The same things were measured in two ways. Each way mixes the same 10 hidden numbers, adds some noise and spreads widely along 6 directions of its own, which tell nothing about the thing.
In the rows, 128 means zero.
Some things both ways: the first way, then the second way.
[160 102  62 135 101 148 155 147 114 121 150  97  77  99 142 164 201  66
 146 159 122 127 152 121 115]
[110 105  95 139 163 118 135 150  54  84  97 112 117  90 150 203  79]

[135 112 143 126 153 132 140 159 145 139 106 130  89 153 123 101  76 132
 144 119 136 156 101 165 110]
[100  52  83 154 177 138 113 123 115 134 121 117  85 137 106 156 135]

[125 104 110 110 141 130 143 149 123 125 148 135 111 173 130 134 144 156
 148 129 106 113 103 132 154]
[144  75  92 135 158 131 143 114 143  96 103 137 101  68  99 128 130]

[121 152 146 153 130 115 143 133 104 126 134 106 163 164 131 132 137 125
 138  97 132 114 151 110 112]
[166  81  74 130 109 127 150  91 149 123 103  99 124 139 132 143  96]

[109 141 118 144 120 106 135 128 144 116 149 165 163 176 126 152 135 102
 116 107 114 147 160 116 119]
[176  58 120 108 156 148 186 127 132 117  72 117 110 135 101 161 111]

[121 133 131 157 180 120 148 129 133 123 150 140 129 165 153 172  51 143
 127 128 124 155 126 192 148]
[132 123 160 115 134 140 112 141 135 115 172 149 150  75 115  60 120]

[146 122 118 105 173 122  74 114 121 134 118 118 145 105 125 109 134 126
  98 154 119 138  95  98 128]
[105  82 150 117 169 149 190 102 161 116 153 124 121 168 176 137  99]

[142 120  97 144 148 114  87 174 114 108 159  82 118 123 133 137 102 134
 162 139 139 130 139 120 139]
[129 113 104 114 147 125 135  90 146 143 107 121 102 104 130 133 122]

[131  89  96 135 120 155  64 126  94 124 121  86 132  56 126 175 174 141
 138 127 106 129  93 134 120]
[184  64  89 149 102 107 140 114 113 106 150 121 156  88 113 142 122]

[154 123  99 107 123 138 141 142 112 123 130  96  97 102 140 110 159 110
 153 134 121 121 129 141 135]
[184 125 134 105  93 136 153 124 112  95 113 157 106 122 125 169 171]

[129 107 134 101 132 134 169 142 118 146 122 150  96 190 108  88 155 143
 168  92 100 107  89 140 146]
[158  87 122 140 117 121 108 140  85 115 111 136 121  96  73 141 164]

[144  90 125 123 124 159  92 152 164 138 121 149  99  87 100 150 108 137
 113 133 130 142 105 105 123]
[155 107 139  76 126 152 134 179 120 156 127 127 123 130 117 152 138]

[108 128 128 134 125 140  84 146 124 134 117  87 125  84 120 111 109 147
 168  90 146 144 139 151 113]
[177 121 168  77 120 183 155 135 151 140 117 126 119 201 134 149 113]

[162 101 125 104  77 142  99 137 109 138 122 123 106 124  80  99 190  97
 145 100 101 125 108 104  97]
[ 76 130 136 153 122 114 101 164  59 144 121 101 153 152 138 142  91]

[103  93 154  74 148 174 100 100 118 143 125  87 116 122 112  93 118 162
 162 122 116 105 117 100 120]
[148  97 123 111 115 125 124 110 124 125 120 144  84 158 143 173 106]

[125 139 131 105 168 134 159 129 100 173 140 134 108 162  97 104 131 163
 164  83 130 107 139 138 154]
[115  95 115 116 170 137 162  78 186 139  83 139 107  97 111  93 149]

[ 90 139 146  99 160 137 115 136 124 150 114 113 131 161 110  91 125 177
 147  92 141 123 132 109 112]
[120  70 119 119 162 118 161 129 129 146 107 105  98 134 122 145  95]

[154 103 118  90 139 124 128 136 147 119 123 146 131 148 130 111 143 116
  99 165 108 130  98  84 125]
[107 131 158  78 134 145 158 159 158 112 113 159  74 127 151 125 146]

[179 180 166 142 141 113 148 121 148 119 152 158 139 163 130 112  94 106
  90 117 133 105 139 114 158]
[ 74 117 170  99 128 116 225 168 157 108 134 103 150 116 178 103 126]

[152 159 115 179 162 106 106 139 131  95 173 124 136 164 162 174  99 118
  98 151 133 127 131 137 156]
[121 140 191  51 121 120 204 151 193 138  76 147 101 110 130  64 131]

[129 110 160 100 138 151 102  89 145 143 126 156 154 106 119 131 113 167
 104 114 106 116  90 132 154]
[132 151 164 115 106 164 103 140 122 109 121 138 105 152  96  80 158]

[139 148 135 108 127 140 150 144 121 146 118 109 112 108 132 106 144 170
 145  94 143 107 128 156 147]
[134 107 104 143 131 147 151 141 103  84 131 102 132 115 125 139 127]

[155 154 159 131 133 111 128 138 128 122 134 126 137 184 137  90 133 149
 117 113 129  97  93 126 150]
[ 79 141 139 146 114 122 100 165  36 121  77  70 102 183 109 122 112]

[ 64 133 145 144 134 153 120  83 137 134 117  86 173  89 144 119 136 112
 153  95 150 117 173  95  94]
[144 131 148 109 102 102 130 143 102 142 106 116  97 119 105 158 121]

[113 138 137 116 158 118 121 132 114 126 138 137 139 183 108 109 116 133
 144 101 110 123 132 105 131]
[138  91 131 120 140 107 152  99 144 146 111 118 104 109 108 111 125]

[158 108 116 126 101 125 101 129 126 113 164 144 155 131 109 161 155 107
 110 139  98 117 132  81 137]
[134 104  87 137 124 119 143 105 146 114 105 125 137  89 133 128 119]

[157 142 180 123 119 149 149 150 153 119 134 139  82 180 116 103  80 145
 131 100 129 107 114 137 139]
[161  92  73 149  95 112 119 122 122 139 130 107 118 126 111 150 130]

Other things, the second way, with their names:
J_648: [102 147  89 174 115  95  80  87 149 159 109 179 136  55  94  66 152]
J_852: [193  48  62 134 126 182 167  89 197  86 142 166 156 157 168 160  92]
J_333: [ 69 138 138 133 129 103 123 138 123 145 122 134 151  86 131  86 129]
J_934: [ 99 189 184  75 141 161 115 184  39 130 106  68 136 176 163 167  65]
J_20: [ 72 110 166 105  88  90 186 159 109  82  87 109  80 149 147 137 175]
J_508: [137 116 119  84 106 115 120 119 146 154  42 140  36 136  82 101 169]
J_24: [118  79 177  97 130  93 188 169 116  95 102 144  69  71  87 108 193]
J_249: [ 94 226 190  85 113 162  84 163  96 145  72 134 102 168 125  70 101]
J_11: [101  90 103 117 110 107 148 145 128 115  98 100  99 100 108 103 181]
J_495: [143 118 191  71 135 158 211 172 117 101 109 111 128 167 157 165 118]
J_99: [ 90 185 122 164 121  87  58  88  90 160 155  83  80  97 109  98  97]
J_654: [136  91 111 138 165 139 156 126 109 112 132  86 132  98 119 147 104]
J_881: [101  88 141  91 116  80 211 176 126 108  86 109  95  62 115 134 203]
J_991: [ 88  52  69 181 178 115 167 128 124 121  87 102 145  87 106 124 116]
J_820: [ 80 178 151 114 132 150 103 166 160 159 164 138 151 103 143  81 108]
J_676: [144 117 168  80 108 124 139 135 113 134 142 117 110 147 142 148 136]
J_603: [ 92 142 121 114 147 132 156 157 175 108 148 117 107  53 142  74 121]
J_436: [134 111 155 103 127 175 138 171 135 102 141 149 124 146 132 154 154]
J_149: [156  92  66 136 154 156 121  66 180 120  76 157  71 108  93 135 147]
J_836: [168 106 202  36 114 140 203 184 140 111  94 112  94 135 118 143 139]
J_201: [178  86 142  70 107 156 164 145 145  99 144 159 127 140 151 161 159]
J_948: [109 124 105 131 115 106 114 122  84 128 109 108 111 128 136 152 136]
J_595: [152  87 162  75 175 181 211 130 168 115 107 149 144 152 158 155 105]
J_346: [184 138 104  95  71 119 105  85 180 146 136 156 112  94 119 121 171]
J_303: [ 73  51  98 150 198 119 195 105 171  90 115 108 104  78 134  92 110]
J_79: [150 160 144 124  70 116  85 147  89 125 148 117 128 105  99 117 160]
J_86: [126 122  61 142 110  97  98  93 143 166  74 133  72 103  98 126 142]
J_340: [149 137 155  99 127 147 105 134  79 155 126 130 118 175 128 157 109]
J_391: [ 93 130 149  97 130 121 159 155 151 122 142 152 146  94 172 117 114]
J_461: [176 179 174  93  99 157  82 147 102 138 143 132 137 133 110 111  89]
J_77: [141 150 154  85 152 174 122 120 144 128 132 128 113 137 141 119 102]
J_641: [125 104  73 163 141 126 137  63 184 145 134 131 152  84 121  60 121]
J_88: [140  94  93 153  93  97 130 103 115 121 125 137 149 124 144 150 108]
J_930: [167 180 119 125  88 174  79 115 175 159 113 197 129 140  99  84 151]
J_286: [ 95 137 141 117 155 143 140 152 135 120 121 119  79 113 122 119 127]
J_843: [150  89 127 100 107 108 148 135 139 139 101 135  87 105  98 135 174]
J_506: [114  93 103 143 162 128 155 139 148 115 139 108 108  85 116 110  92]
J_343: [117 163 131 146 112 143  74 141  71 128 124 149 114 131 111 149 151]
J_711: [132  71 174  96 129 126 233 153 166  73 161 141 170 115 188 137  97]
J_546: [165 115  85 144  98 159 106 100 182 110 150 156 109 119 115 111 158]
J_91: [ 59 141 143 108 158 117 122 166 117 138  80  99  53  95  95  89 137]
J_685: [102 147 135 152 135 116 121 124  93 129 120 128 144  90 117 103 126]
J_7: [192  79 123  97 115 185 171 130 146 105 153 145 155 185 172 215 120]
J_433: [ 93 109 112  84 181 151 156 110 183 143  68 124  78 126 138 112 119]
J_706: [136 121 191  89 135 189 162 196 103  81 134 137 164 179 159 150  80]
J_310: [ 97 182 163 101 101 124 136 148 188 125  95 165  58  83  97  62 194]
J_703: [143  81 119  82 149 131 171 152 178 140 128 129 104 108 147 156  89]
J_859: [105 116  97 147 131 125 110 102 190 144  97 147  72  97  82  44 156]
J_431: [ 81 111 134 124 192 185 157 144 171 126 124 121 115 145 141 115 107]
J_129: [165 172  97 142  89 145  77  84 167 163 157 128 152 120 118  80 106]
J_891: [123 123  84 107 116 164 147  89 220 133  65 143  68 194 147 121 117]
J_119: [112 115 122 104 147 138 109 130 148 130 130 138 112  90 125  97 125]
J_203: [141 179 170 117 121 164  69 186  14 128 101 107 130 149  91 143 109]
J_671: [142 141 148 113 114 135 119 142  70 129 162  66 138 161 151 131  69]
J_882: [ 85 100 145  91 158 144 159 138 128 122  84 114  67 166 141 158 147]
J_576: [141 105 119 142 139 149 150 115 148  89 147 122 138  99 127 113 111]
J_370: [140 104 117 104 141 140 126 115 150 126 117 146 101 111 124 133 127]
J_821: [149 164 130 118 121 169 111 121 129 148 113 135 144 168 144 148  83]
J_903: [144 154 144  67  84 148 139 143 206 133  78 170  81 148 132 102 137]
J_323: [193 171 155  87  95 128 113 126 113 143 150 153 135  90 129 150 127]
J_484: [ 86 102  87 139 137 110 113 145  68 112  99  83 117 101 124 145 132]
J_602: [129  87 101 152 137 113 143 116 108 123 150 101 145 124 152 157  61]
J_406: [ 74  64 111 125 152  99 172 156 117 148  81  96 129 124 128 137 120]
J_54: [131 133 110 138 103 114  97 132 152 141 124 171  81  90  95 114 154]
J_233: [ 99 156 152 113 101 126 141 141 157 105 119 169 128 102 146  95 138]
J_621: [ 93 153 149 119 179 176 101 119 143 132 155 122 118 125 136 107  94]
J_939: [128  97 143 139 133 133 130 136  92 100 136 135 132 118 106 122 149]
J_650: [147 108 138  98 139 167 175 112 186  97 151 152 124 138 167 131 111]
J_445: [204 116 105 118  95 164 139 123 172 112 122 166 137 106  98 124 168]
J_165: [144  90 115  85 127 143 211 109 252 115 153 140 110 113 175 109 126]
J_578: [118 143 136 128 104 125 128 112 144 132 132 122 129 125 124  95 148]
J_260: [118 128 158 117 144 175 159 146 141  80 168 103 162 144 171 101  60]
J_89: [131 111 144 107 109 107 144 151 121 125 100 158 116  93 117 160 161]
J_383: [185 132 114 115 121 160 107 112 145 118 139 114 103 100  90 110 133]
J_664: [114 127 205  88 130 127 157 133 125 131 108 156  91 153 127 125 162]
J_374: [ 85 109 133 130 187 159 171 139 162 100 124  95 100 115 138 108  84]
J_885: [109 108 109 140 176 130 134 118 124 145  88 107 107  99  94  97  94]
J_869: [119 121 127 114 125 134 132 115 157 127 167 141 116 145 180 142  93]
J_496: [113  76 108 148 170 156 152 152 111 111 145 127 161 122 144 169 109]
J_254: [ 99 113 125 131 167 155 115 137 117 113 142 130 113 118 129 108 121]
J_414: [117 130 107 154 136 133 113 143  90 133 141 125 125 108 115 139 140]
J_811: [129 106  60 194 121  99  75 125  87 162 118 128 158  57  66 125 143]
J_905: [ 75  94  83 150 157 123 125 123 125 144  74 104  68 125  92 132 163]
J_745: [113 119 155 122 119 127 107 168  82 134 156 114 167 136 142 151 102]
J_801: [147  87 102 131 123 126 130  85 150 144 124 152 131 159 151 136  88]
J_777: [101 144 215  30 136 158 209 177 167 129 106 110  80 191 177 112 101]
J_633: [105 162 157 107 106 141 145 172 151 100 128 160 106 105 135 102 157]
J_226: [154 114 127 128 122 118 141 130 130 141 106 131 118 100  90 117 132]
J_324: [163  93  58 144 131 137 137  50 213 113 116 154  91  71 104 117 169]
J_136: [112 115 110 116 144 148 130 129 145 123 136 119 134 126 159 146 105]
J_861: [124 125 134 134 137 123 134 123 127 147 172 102 160 103 135  87 106]
J_709: [ 28 173 200  82 153 147 134 184 147 135 103  94  77 134 122  47 137]
J_802: [131 122  81 121 125 167 128 104 197 111 114 124  74 129 112  89 156]
J_575: [170 141 150 122 137 158 116 125 127 150 167 129 154 119 116 113  96]
J_555: [175 139 117 130  88 153 117 116 121 133 211 107 197 131 160 130 123]
J_780: [117 142  79 145 104 133  89 131 126 164  83 131 108 155 114 127 107]
J_399: [195 126 140 119  86 135 135  94 161 107 167 176 131  99 120 119 165]
J_522: [178  44  73 175 102 118 190  86 131 103 139 119 186 145 144 177 128]
J_863: [177  90  92 125  95 111 136  83 151 137 171 144 151 116 155 155 123]
J_870: [ 72 145  76 185 165 125  83  97 145 135 127 108 105  73 106  72  99]
J_271: [141 114 140 109  95 109 129 151  50 118  67 101 116 157 112 137 117]
J_975: [134 114 108 121  88 109 156 119 154 123 115 153 138 104 138 115 171]
J_979: [134 176 214  80 108 137 137 176  92 142  93 116 115 162 111  88  89]
J_543: [145  79  72 153 144 185 108  97 167 110 103 164 112 157 110 149 152]
J_658: [143 142 127 111 106 145  92 133 114 163 115 121 120 170 125 128 110]
J_986: [141 138 147 139  73  82  75 139  15 141  77 108 108 128  59 140 171]
J_904: [167 121 100 148  82 113 127 126  99 132 167 117 174 118 139 151 115]
J_628: [133 104 119 130 132 126 102 170  74 134 151  97 149  90 107 126 112]
J_37: [134 115  99 155 120 149  94 117 107 130 160 132 141 148 135 164 126]
J_538: [119 156 153 131 107 121 115 171  97 126 126 138 140  96 112 116 119]

Some of these things the first way, each followed by its name:
[134 139 134 135 151 114 137 133 119 124 137 121 145 160 148 125 132 154
 128 120 124 108 102 140 156] : J_260
[183 155 141 155 140 107 122 135 118 116 154 118 122 170 147 112 135 124
 109 134 130  98  86 140 163] : J_522
[156 148 144 145 135 146 133 127 136 129 130 110 106 114 140 131 123 123
 115 125 146 112 125 135 130] : J_904
[136 137  95 156 120 124 115 168 125 112 137 108 108  98 132 146 125 109
 154 110 133 144 147 152 131] : J_654
[140 130 121 128 152 121 105 130 120 113 148 102 102 129 132  96  78  95
 167 123 119 147 133 163 135] : J_664
[110 158 146 167 150 121 157 139 115 141 117  94 140 151 147 124 121 139
 146  95 160 123 146 151 111] : J_129
[166 141 135 173 132 140 162 131  92 122 149  76  76 154 150 139 112  87
 161 121 132 122 134 187 117] : J_88
[119 108 153 130 114 167 138  98 177 119 123 140 119 116 142 145  97  98
 104 137 125 148 135 137  97] : J_54
[169  85 111 142 136 140  50 132 128  95 140 111 119  72 120 147 101  83
 127 157  97 131  91  92 137] : J_676
[123 124 158 126 120 155 114 123 136 144 128 120 124 118 104 128  97 136
 138  99 136 134 147 128 105] : J_658
[152  83 101 101 107 104 151 182 117 132  89 127 108 161 117  62 195 106
 163 126 105 133  61 123 112] : J_436
[115 106 123 119 162 131 106 139 150 135 139 127 131 123 128 113  95 152
 147 132 137 125 116 111 151] : J_621
[144 133 121 128 122 132 143 123 145 136 149 145 138 122 107 121 156  88
 125 118 133 101 166  52 140] : J_934
[ 88 130 144 135 149 129 111  72 115 146 120 112 204 116 131 118 165 126
 124 104 126 106 130  86 119] : J_986
[143  94 121  67 134 139 144 122 131 148 132 189 125 161  75 111 170 116
 122 121  83 107 115  51 143] : J_77
[165 102 114 109 152 125 131 142 143 133 123 169 111 146 120 139 124 122
  93 155 106 147  86 127 137] : J_254
[ 96 145 123 147 158  97 187  94 117 127 107 125 195 153 165 121 137  72
 124 122 123 154 160 138  96] : J_399
[149 107 136 132 132 138  89 143 147 122 117 116 149  74 143 149 112 170
 102 143 135 123  84 126 143] : J_802
[140 142 159 124 157 122 131 116 120 141 126 123 153 154 127  87 128 147
 129 108 129  93 101 106 152] : J_578
[131 133 141 138 158 105 135 159 122 112 138 117 133 201 140 120  92 144
 134 128 127 127 113 126 128] : J_508
[160 111  95 110  89 142 108 138 108 133 143 122 102 110 103 142 197 105
 136 120 103 127 126 122 120] : J_249
[140 123 139  86 122 137 148 122 171 130 117 182 125 150 112 101 143 110
  95 128 110 125 121  82 128] : J_286
[114 125 129 143 151 116 143 148 151 111 131 148 151 159 148 134 111 140
 125 125 123 118 112 113 152] : J_383
[143 116 127 133  97 148 155 125 143 149 126 137 100 124 124 143 147 107
 121 119 131 151 131 173  99] : J_930
[164 106 115 125 117 141  94 166 155 103 142 144  88 117 116 143 110 125
 120 138 111 131 102 116 145] : J_91
[169 128 102 111 115 110 150 189 133 108 121 148 109 159 124 127 157 121
 112 136 110 132 111 110 130] : J_603
[115 123 117 113 129 118 172 122 131 153  98 115 148 134 140  82 179  99
 136 125 142 138 138 118  94] : J_343
[183 130  99 156 129  96 101 172 127  92 139 118 137 118 144 128 145  97
 111 154 122 115  95  92 153] : J_881
[105 138 112 131 137 128 162 136 126 145 108 144 114 144 117 121 152 100
 145  89 126 154 151 144 101] : J_575
[143 107 144 135 144 127  99 141 160 121 137 112 132 133 146 105  81 143
 123 154 147 125  94 123 140] : J_37
[134 128 137 141 136 167 105 101 133 127 136 110 114  93 131 157 121 114
 114 127 130 124 137 122 117] : J_602
[126 128 160 139 146 117 156 144 146 121 122 115 141 169 165 108  79 157
 133 130 140 125 100 162 136] : J_546
[151 135 119 120 171 120  83 143 102 150 139 120 141 140 122 144 147 197
 102 133 133 112  87 123 157] : J_641
[163  87 131  90 122 164  77 126 131 138 128 120  99  67  90 103 123 124
 142 128 111 115  99  93 140] : J_882
[130 129 105 126 150 137 110 129 133 147 154 130 117 108 121 144 122 136
 134 126 139 137 147 137 144] : J_595
[126 112 160  97 147 171 133 125 154 159 128 171 105 136  94 140 102 184
 115 103 123 110 110 113 149] : J_628
[180 129  96 140  99 117 115 185 111 130 142 132  78 151 110 136 180 131
 135 113 121 131  96 161 137] : J_991
[139 116 134  94 152 151 134 114 124 145 131 123 110 121 122 120 120 148
 134 125 118 115 119 130 145] : J_650
[119 161 135 131 131 133 139 115 128 122 144 139 118 171 128 125 143 118
 128  93 118 119 144 141 132] : J_979
[100 128 126 109 161 123 145 109 104 161 102 117 159 126 134 106 153 148
 142 102 124 135 117 153 120] : J_939
[102 148 151 129 115 158 173 105 143 149 131 118 117 127 131 120 124 127
 154  84 147 123 174 163 114] : J_538
[ 84 113 135 112 192 135 148 135 107 172 111  97 145 146 131 113 115 202
 162 110 152 118 120 128 129] : J_119
[116 123 113 119 116 132 122 145 150 130 147 130 122 128 131 126 139 147
 144 117 136 126 137 135 143] : J_203
[159 127 139 135 148 106 130 152 109 137 105 126 159 143 125 113 147 145
 114 119 123 111  82 104 137] : J_11
[ 91 130 152 121 142 145 186  85 147 145 130 172 151 175 120 130 142 108
 121  95 112 112 154  96 125] : J_461
[137 134 176 107 136 148 144 115 170 155 123 166 125 141 102  96  95 144
 109 104 141 113 126 106 137] : J_905
[146 113 125 145 167 135 114 124 105 128 128  91 126 121 139 136 117 110
 128 147 128 125 111 111 118] : J_863
[127 140 154 118 136 146 133  89 113 164 122 110 169  88 118 133 135 139
 118 106 141 121 162 122 111] : J_975
[150 104 110 132 124 156  93 112 109 131 143  72 117  68 149 145 159 137
 137 148 129 109 102 145 140] : J_233
[137  85  93 115 149  97 114 154  99 128 103 107 170 130 134 118 165 118
 132 157 108 146  87  96 109] : J_201
[108 145 108 126 121  89 154 162 120 121 107 127 160 171 136  94 175 113
 148  99 125 139 138 119 107] : J_374
[146 124 101 131 144 106  72 157 113 123 117 127 151 115 113 136 151 129
 111 128 116 146 106  99 122] : J_861
[160 115 138 121 137 178 120  96 118 168 143 131  88  90  97 148 135 132
 128 112 125 108 120 135 142] : J_333
[150 138 136 137 171 149 164 134 121 148 146  96  80 146 144 126  94 143
 146 134 155 111 131 158 145] : J_391
[143 137 123 115 158 116 165 130 128 114 120 158 114 174 141 115 118 102
 120 125  95 141 108 155 139] : J_24
